The rows come from 4 hidden closed curves, with some noise, and rows from the same curve form a group. Each curve winds through 8 dimensions. The rows are also pushed far along 5 directions, which tell nothing about the answers.
Known rows, each followed by its group:
[ 26  21  -9 -22 -14 -14  19  13 -19  -1  -4  15   7   9  18  -2  10   3
  -2 -32  17   9  14  21   7] => zus
[ -1  39  11   6  -3  34  28 -32   7 -41 -10  -6  -7  -4  16   3 -32  22
 -36   6  12 -17  22 -16  16] => nusa
[ -6  24  27  13  -2  20   4 -32  -2 -29 -12   9  -2  15   2  14 -21  16
 -37  17  13 -10  17 -21  10] => zus
[ 11  22   9  45  16  51 -39 -28   6  10  23 -19 -12  -3 -22   0 -17  38
 -16  18  19  15   0  -5  17] => vanu
[ -4  46  13  -9 -26  -5   1  10 -29  13  -1  11   5  24  -4 -24 -14   4
  -1 -16  34  19   3  24 -16] => sosis
[ 33 -18  29  -5  11 -14  44 -13 -23   6  18  13  -8  14   2  14  -3   6
  24  11 -21  -3   0 -15  -6] => nusa
[ -5  -4  22  36   8  46 -18 -36  13   6  25 -23  -8  -3 -15  14 -24  28
   0  19   0   6  -6 -15  12] => sosis
[-25 -27 -11  43  17   2 -10 -11  14  -6   4 -15  -7 -31 -22  10  -6   6
   5  30 -22 -13  -6 -31  -3] => nusa
[  3 -11   3  20   9 -11  37 -19  -9 -17 -10  16  -7 -11   8  18   6  10
 -21   8   1 -14  22 -32   4] => nusa
[ 29  25  13  -7   9  -4  13  27 -27   5  11   9 -10   4  -9 -22 -15   1
  16   5 -13  13  -1   4 -14] => vanu
[-44  15  -9 -14 -43   4   9  50  16  13 -26 -38   2  -6  -6 -32 -28 -27
   2 -15  -7  15 -21   7 -21] => vanu
[ 21  16 -21   7  13  10 -19 -15   9  -3   3   2   6  -7   6  12   4  18
 -17 -14  24  -5  10   8   9] => nusa
[-12  21  20 -47 -31  -9   7  35  -9 -12 -21  17  12  21  13  -2 -13 -20
 -15 -32   4  14   7  15  -5] => vanu
[  2 -36  32  -3   8 -28  26  25 -19   0   8   6   1   0 -15  16 -18 -13
  42  19 -61  -2 -20 -24 -22] => vanu
[ -5 -57   1  36  12  23  24 -26  31   2   0 -29  -9 -18   3   8   9  -2
   2  22 -26 -13   4 -32   7] => sosis
[-17  38  27  -5 -22  14  -7   0 -10 -38 -10   6   8  14  -5   5 -35   9
 -22  -2   3   3  14   1   8] => zus
[-47  -1 -14  -6  -9   6 -37  13  26   3 -13  -5   3  -5 -10 -13  -2 -29
 -15   3   8   0  -4  -3 -10] => vanu
[-30  12  16 -11 -13  -4  14   3   2 -44 -29   0   6   5   3  -9 -24  -7
 -19   7  -6 -18  11  -1  -9] => zus
[-12 -11 -13  17   1   8  -7 -20  24   9   8 -32 -18  -7 -23  -3 -14   8
  12  28  -2  -7  -4 -27  -9] => sosis
[-21  24  -6  19  -2  31 -29  18  16  20   4 -17 -12 -11 -21 -21 -21 -11
 -12  14   3  16  -9 -15  -8] => zus
[  8 -27 -21  -2  20 -11 -43  22  10  39  19   9  -8  -1 -20 -10  31 -34
  20  15  -9  12 -14  -4  -8] => sosis
[  1 -36 -15   3   2 -11 -32  -6  18  30  19 -19  -9   3 -27  16  13  -2
  28  16 -11   6 -19 -14   0] => sosis
[-52  23  -5 -12 -29   0  -8  24   5  -3  -9  -7   9  -8  -5 -17 -25 -24
   3  -9   1   2 -11   5 -15] => sosis
[ -5 -26  -9  13  -4   3  26  -3  25 -23 -28 -18  -8 -12   7   9   3 -11
 -17  18 -28 -15  13 -40   9] => vanu
[ 14   3  37  13  -6 -12  57  18 -43 -11  19   6  -7 -10 -11  12 -34  18
  36   5 -46  11   0 -22  -5] => nusa
[ -1  44  23 -12 -30  -3  36  17 -25  -3 -21   2   7  17  10  -6 -32  11
 -15 -24  17  10  -1   9 -14] => vanu
[-17  27   5  -1  -6  25  -6 -19  20 -25  -8 -20  -9  -1  -6   1 -36  21
 -26   8  15 -10   8 -13   2] => sosis
[ 28  26 -17 -31   0 -29  -6   9 -20  31  24  18  -7  14  -8 -10   7   2
  25 -13  26  12  -1  14 -18] => sosis
[-14  -7   0 -19 -21 -24  51  25  -3 -20 -30   0  10  -8  21   2  -8 -17
  -1 -18 -21 -13   3  -6 -11] => vanu
[ 20  38  11 -22   5 -14  -7  17 -31 -19   7  22   1  11  -5 -14 -12   9
   8  -2   1   5   5  24  -2] => zus
[-52 -21   3   3 -18 -10  24  24  18 -15 -35 -22   7 -16  -3  -5 -26 -21
  -5   2 -25 -15  -9 -19 -27] => vanu
[ 13   3 -17  -1  23 -21  -5 -14 -10   8  13  21   1  -6   1   9  13   5
   6   1  15 -13   0   2  -8] => nusa
[ -6  -4  -8  28  17   9  -2 -27  13  -3 -11 -20  -8  -8  -5  -3   1  20
 -14  25   9 -19  -9  -9  -2] => vanu
[ 24  48  -1   7   3   9 -21   7 -18   3  11  -9  -9   0 -15  -1 -22  37
   2   2   8  15 -11   9   6] => vanu
[ -9  17  -5 -19 -20  13  -9  23  14  17   2  -1  -5   5  -4 -10 -11 -30
  -8 -11   6  18   5 -11  -5] => sosis
[  6  22  37  11  13  12  19 -27 -18 -42   1  19   0   4   2  24 -34  25
 -18  18 -11 -16  15 -23   6] => sosis
[ -7  14   0 -10  -9 -14  17  32 -22   6  21   5   1 -13 -10 -18 -20 -13
  42  -7 -24  10  -9   7 -18] => vanu
[ -9   8  -3   7  -5  19  -6 -26  10  -9  -3   1  10   4  12  -4   5   4
 -22 -11  32  -7  15  19  10] => zus
[-15 -20  -8  -2  -6  -2  -2 -24  19 -30 -15  -6   8  -1  11  16  14   1
 -13   2  -1 -19   8   1  20] => zus
[-27  -5 -35 -21  -4 -20 -29  19  19  -4 -19   5  15  -7   8 -10  23 -35
  -4  -9   5 -13  -7  19  -5] => nusa
[-22 -49  -5 -20 -13 -26  18  33  12   5 -18  -2  14  -7  11   6  16 -39
  12 -18 -30  -4  -9   3 -11] => zus
[-22  20   1  13  -8  10   3  -1  10 -32 -28  -6  -1  -3  -5 -10 -22   0
 -34  11   6 -10  19 -17  -6] => zus
[  9  22  -3 -15 -17  -7  -1   9  -5   3 -11  -8  -8  21  -5 -29   3   1
  -5   1  18  11   6  15  -3] => zus
[ 21 -32 -16  -6  25 -12   5 -12  16   4   6  21   6 -10  15  36  19 -17
  -4  -5  -8 -20   5 -22   2] => nusa
[ -2   3  12 -22  -9 -28  -3  24 -22   8   0  10   8  14  -8  -5  -4  -3
  18 -12  -1   9 -14  23 -16] => sosis
[-12   0   3 -10 -13 -16 -18  44 -12   5  -4   6  11   0 -12  -6  -2 -19
  12 -12 -17  17 -12  15  -7] => sosis
[ 26  33  21   3  -1  -1  36 -19 -26 -30   0  12   4  13   7   4 -27  21
   3   6  -2 -13  16  -4  -4] => nusa
[ 13  35  21  16 -15   9   1  21 -30  16  18   5  -1   4 -22  -2 -33  15
  12 -10   1  31   2  -3  -8] => nusa
[  3  29  -8 -16 -17 -17  16 -10 -16 -19 -18  10   7  11  19  -7  11  14
 -15 -19  31  -7  13  25   8] => nusa
[ 32 -13 -10 -15   9   2   2 -21   6   3   0   7  -5  10  24  17  38   6
 -13  -6  10  -2   4   7  32] => zus
[-26  23  11  31   5  39 -28 -28   8 -10  13 -23  -2 -12 -16   0 -33  37
  -9  12  14  -2  -8   5   7] => sosis
[ -1 -55 -15  11  33   3 -40  -9  33   6   9  -5   1 -13  -7  19  29 -20
   8  24 -27 -15 -17  -9  11] => nusa
[ 15 -54   7  17  29   1   9 -38  12 -12   9  -6  -7  -4   4  16  24  14
   9  24 -20 -19   5 -11  15] => vanu
[-43  -2  -6   7 -28   6  -2  23  23  -8 -31 -12   9  -9  -2  -1 -16 -25
 -28  -9  -1   2   7 -20  -9] => zus
[-10  -1  -8 -11 -10 -14   6   4   1 -19 -30  26  13   1  23  15  22 -15
 -40 -22  16  -6  21  -1  12] => nusa
[ 11   5  17  23  -5  13   8 -10 -12  18  21 -18  -9   1 -17  13 -21  27
  22  10 -11  13 -14 -15   1] => zus
[ 33  19  10  11   9  20 -32 -23 -14   8  31  -6  -5  16 -14   3   0  36
  14   9  11  17  -9  22  23] => nusa
[ 19  -5 -10  11  25   1  -2 -23  -7   7  21   6  -5  -7   2 -14  19  15
  12   6  15  -6   6  16   2] => vanu
[-44   9   5  18 -31  41 -27 -12  34   7 -16 -51  -7  11 -20 -28 -23   5
 -23  12  24  11  -7   5  -2] => zus
[-36  -4   4 -31 -23 -18  -8  32   5   1 -22  -4  10  10  -2 -14  -4 -27
  -1 -13   0   3 -14  18 -17] => sosis

New rows, each followed by its group:
[-15   2  -8  13   2  15   0  -6  24 -12 -20 -21   0  -5  -4 -18 -15  -6
 -16  15   3 -16   5  -6 -14] => nusa
[-19  29  -6 -20 -29  13 -15   8   9  31   8  -6   0  14  -3 -17 -10 -15
  -3 -22  36  20  -4  12 -11] => sosis
[ 17 -16   2 -22  19 -17   7   2   4 -14 -25  19  -8  11  17   7  28 -12
 -28  11  -5 -13   7 -10   8] => zus
[-29 -31 -15  20   5   5 -36 -10  31  -9 -12 -14   3  -8 -15   1  12 -12
 -13  20  -3 -11   1  -8   4] => zus
[  9  27 -11 -41   0  -6 -20   5  -8   6   9  29  -1  19  14 -26  27 -22
  -6 -13  31   8  10  32   6] => vanu
[  0 -17   1  -5  -1   2  -1  -6  14   7 -20   5   0  14  12   6  22 -14
 -30  -2  14  -1   6  -6   6] => zus
[  3 -36   0  14  11 -14  16 -20   4   0  -5   2   0  -6   7  35  15   7
   2   8 -15 -15  -5 -24   6] => zus
[ 14  -7 -36 -38   2 -15 -12  25  11  27   6   8  -8   2   9 -25  40 -41
  12  -8   5   7  -5  16   2] => nusa
[ 57   3 -13 -12  22 -37  31  -5 -30   5  14  28   1   4  12   4  20  12
  23 -10   5  -9  11   8 -10] => nusa
[-36  27  -4  17 -15  48 -37   1  33  12 -15 -30 -10  -1 -12 -20 -19  -4
 -43   9  28  13  -3  -9   4] => zus
[ 41  19   6 -25  14 -31  -4  41 -41  25  21  19  -7   6 -13  -6   1  11
  35 -10 -12  23 -20  20 -13] => zus
[  8  19  -1   6   8  21  -9 -30  12 -10 -19  11  -4  10  19  12  13  14
 -56  -1  38  -7  19  -8  19] => zus
[-28 -19  -9 -32  -1 -12   8  33  22   6 -17  18  13 -10  16   7   0 -55
 -15 -22  -9 -11  -3  -9 -21] => nusa
[ 23  -6  19  36  19  19  21 -36 -11  11  19  -7  -5  -4   0  21 -12  40
   4   6   4  -3  -3 -12   3] => zus
[ -7 -11  33   5  -7  17  17 -14   4 -25  -6 -12  -2   7  -1  12 -24  16
  -7   8 -17  -4   8 -15   6] => vanu
[ -2 -38  32  21   1   6  15   1  -1  -8   8 -13  -1  -1 -15  17 -17  -4
  26  26 -54   0 -12 -24   2] => nusa
[ 35  -1  22 -15   9 -22  30  -5 -39 -21   8  35   2   9  18  24  18  18
   5 -10 -12   0  10   9  23] => nusa
[ -8 -50   9  -7  23 -21  23  21   6   9 -14  19   3  -8  11   7  17 -41
   0   6 -31 -15  -9 -18 -22] => zus
[-47 -12   4  26 -11  29  36 -29  32 -44 -31 -28   8 -23  17   4 -28   4
 -33   5  -5 -32  16 -19   2] => zus
[-24  -9   3  -4  -3   2  13  14  18 -22 -34 -15  -4 -11   6   3 -12  -5
 -26   5 -16 -12  -3 -18  -1] => zus
[ -5  38  -7 -12  -7  16 -11  -8  -2  23   0  -1   3  10  14 -21   2  12
 -22 -27  58   8  -5  37  -2] => zus
[ -5 -35 -26   4   3   1 -48   4  30  21  -1 -26  -6  -6 -14  10  30  -1
   2   7  -6   9 -20   1  19] => zus
[ 42 -19  21  -9  27 -13  42 -12 -25  -2  15  20  -2   2  21  19  12  15
  17  -3 -20 -11  -4   4   7] => zus
[  8  30  45   2  -9   5  28   7 -39 -16  22  30   7   8  -6  10 -44   8
  13  -9 -13  14  20 -12 -12] => vanu
[  8 -22 -11  35  25   5  25 -37  10 -22  -2  -4  -7 -23   6   6   9  19
  -8  21  -5 -26  20 -22   6] => vanu
[-19   7  -8 -19  -7 -22  12   1  -2 -16 -23  12  12  -1  18   3   3  -1
 -16 -20  18 -17   4  14 -10] => vanu
[ 25 -25  11 -33   5 -40  19  28 -18   9   7  39   9   8   6  33   8 -26
  17 -19 -25   4   4 -16 -12] => sosis
[ 22 -34 -11  28  17  -5  14 -36   3 -10  10   7   4 -12   8  33  24   9
   7   9 -12 -16  13 -21  20] => zus
[ -3  23   0   4   4  34 -25 -38  12  -8   7 -16  -7   8   2 -16   1  32
 -22   2  41  -1   8  27  18] => vanu
[ -9   2 -11   8  -4   8  37 -29  14 -34 -23  -9  -6 -15  21  10  -2  18
 -32  -1  11 -24  22 -17  15] => nusa
[-15 -24   6   7  10  -2 -24  24   9  13   8  -6   9  -7 -20   0 -14 -26
  24  12 -32   0 -22  -3 -22] => nusa
[ 19  33 -31 -17 -11  -5 -15 -26  -5   6   3   7  -3  12  17  -2  33  23
 -16 -21  54   5  10  30  28] => nusa
[ -8 -17  23 -10 -14 -22  27   7 -11  -8 -13   3   7  19  -1  -4  -5 -12
   9   2 -12  -4   2   1 -17] => zus
[  3  41  -7 -27  -5   5 -46  -1  -3  11  -1  18  -2  26   2 -14  17  -5
 -27  -7  47  13   0  28  11] => zus
[ 44  18  -8 -23   9 -17 -17   8 -36  16  30  23  -7   8   2  -3  35  22
  21 -17  14  23  -6  39  27] => nusa
[-10 -23 -19  -8  12 -13  -5  -4  20  15   1   1   2  -5   0   2   9 -25
   8   6   0 -18 -10  -8 -18] => nusa
[ 14  31  -8 -28  -9 -13   7 -13 -19   9   3  23   3  23  20 -18  22   0
  -8 -22  47   3  13  34   2] => vanu
[  2  -8  -4 -25 -16 -21  20  14 -12   1   7  21  10   2  14   6  13 -23
  19 -23 -10   5   8   5   3] => vanu
[-15  30  13  26  -7  53   4 -30  14 -18  -8 -24  -1  -6   9  -8 -27  32
 -42  -6  32  -2  12   9  16] => vanu
[ 14  24  25 -21 -20  -9  29  20 -21  -8 -14  16   1  22   6  -7 -18  -3
 -11 -15   4  13  20  -4 -12] => vanu
[-50 -10  -4 -21 -19 -24  13  44   8  -1 -33   8  16 -11   7  -3  -9 -43
 -12 -20  -9  -7  -9  -4 -30] => zus
[-28   3   4  19 -12  32  24 -20  30 -23 -24 -25   1 -15  10  13 -33  12
 -41  -7  11 -16  15 -24   1] => nusa
[-20  15  32  -3 -18   0  21   6 -19  -5   0  16  15   8   3   3 -29   0
  -4 -22   9   6   7   7 -18] => vanu
[ 43   0   1  19  27 -11  27 -24 -22  -1  11   6 -13  -7   3  23   4  41
   8  14  -7  -9   2 -20   7] => zus
[-12  18 -28  -9   8  10 -24 -32  26   0  -7  -2   2   1  11  -2   8   2
 -29  -3  47 -22   3  10   0] => nusa
[ 19  -1  33   2  -8  -1  19  18 -23  -8  11  10   1  14 -12  -1 -20  -9
  18   7 -31  15   9  -9  -5] => zus
[  6   0  -8 -11  11 -30   2   8 -14 -15  -2  24  14  -2   6   5   8 -13
  14   0 -12 -15  -1   8 -10] => nusa
[ 31  23  11  22  14  36  -9 -26   0 -18  12 -14  -5   2  -4   5 -19  38
  -8  12   3   1   8   3  21] => nusa
[ 14  33 -12 -10   6 -12  -2  -7 -18  12  -1  13  -1   9   7 -18   9  17
  -8 -15  45   0   3  27 -10] => zus
[-30  22  -5 -11 -18  16 -44  14  19   8  -4 -29  -7   7 -20 -20 -16  -2
  -3   8   9  14 -19  10   0] => vanu
[-27 -10  -1  -3   0  13   7   1  18 -25 -23  -3   3  -8  18 -13  10 -22
 -22   6 -10 -15   5   2  11] => sosis
[ -9  11  22  22 -16  29  26 -26   3 -33 -17 -22  -1   0   7  12 -27  36
 -30  -1   6  -4  16  -8  18] => nusa
[ -7 -29   7  21  13  25  -8 -33  23  -9   5 -24 -10  -5  -5   0   4  16
  -2  23  -6 -10   1  -6  13] => vanu
[ 36  -7  12   4  18 -16  -7 -15 -20   0  20   6  -8  10 -13  23   4  28
  25  19 -18   2  -6  -9   8] => vanu
[ -6 -24   6  18   7   9 -12  30  11  26  -1 -16  -6  -7 -20  -8  -5 -21
   7  15 -26  14 -20 -14 -14] => vanu
[-21 -17 -27  -2  -9  -6  -3   2  28   9 -11 -12   1 -13   0   6   4 -14
  -7  -9   7  -7   4 -17  -9] => sosis
[-48  -2   4  10   0  21  -5  -8  26 -16 -23   2   8 -12  10   4 -13 -22
 -40   4   9 -19   3 -15  -6] => zus
[ 14  15 -14 -14  12   7 -14 -14   5 -26 -17  21   0   4  27   0  34   2
 -44  -7  27  -8  21  15  34] => nusa
[ 25  12  19  29   4   7  12 -20 -21  11   9  -4  -4  10  -9  14 -14  35
   1   8   8   7  -4  -9   0] => vanu
[  2  -6  23 -10   3 -21  34  29 -18 -12 -14   7  -2  -4   0  10 -21  -1
   7   2 -35  -3  -7 -19 -16] => zus
[ -9 -21 -34 -28 -13  -1 -37  24  37  23 -21 -16  -8   9   2 -27  41 -38
 -16  -6  14  12   0  11   6] => vanu
[ 22   4  19   6  14  -2  29 -10 -20 -34  -8  27  -1  -1  15  16   2  10
 -20   5 -13  -8  23 -15  17] => nusa
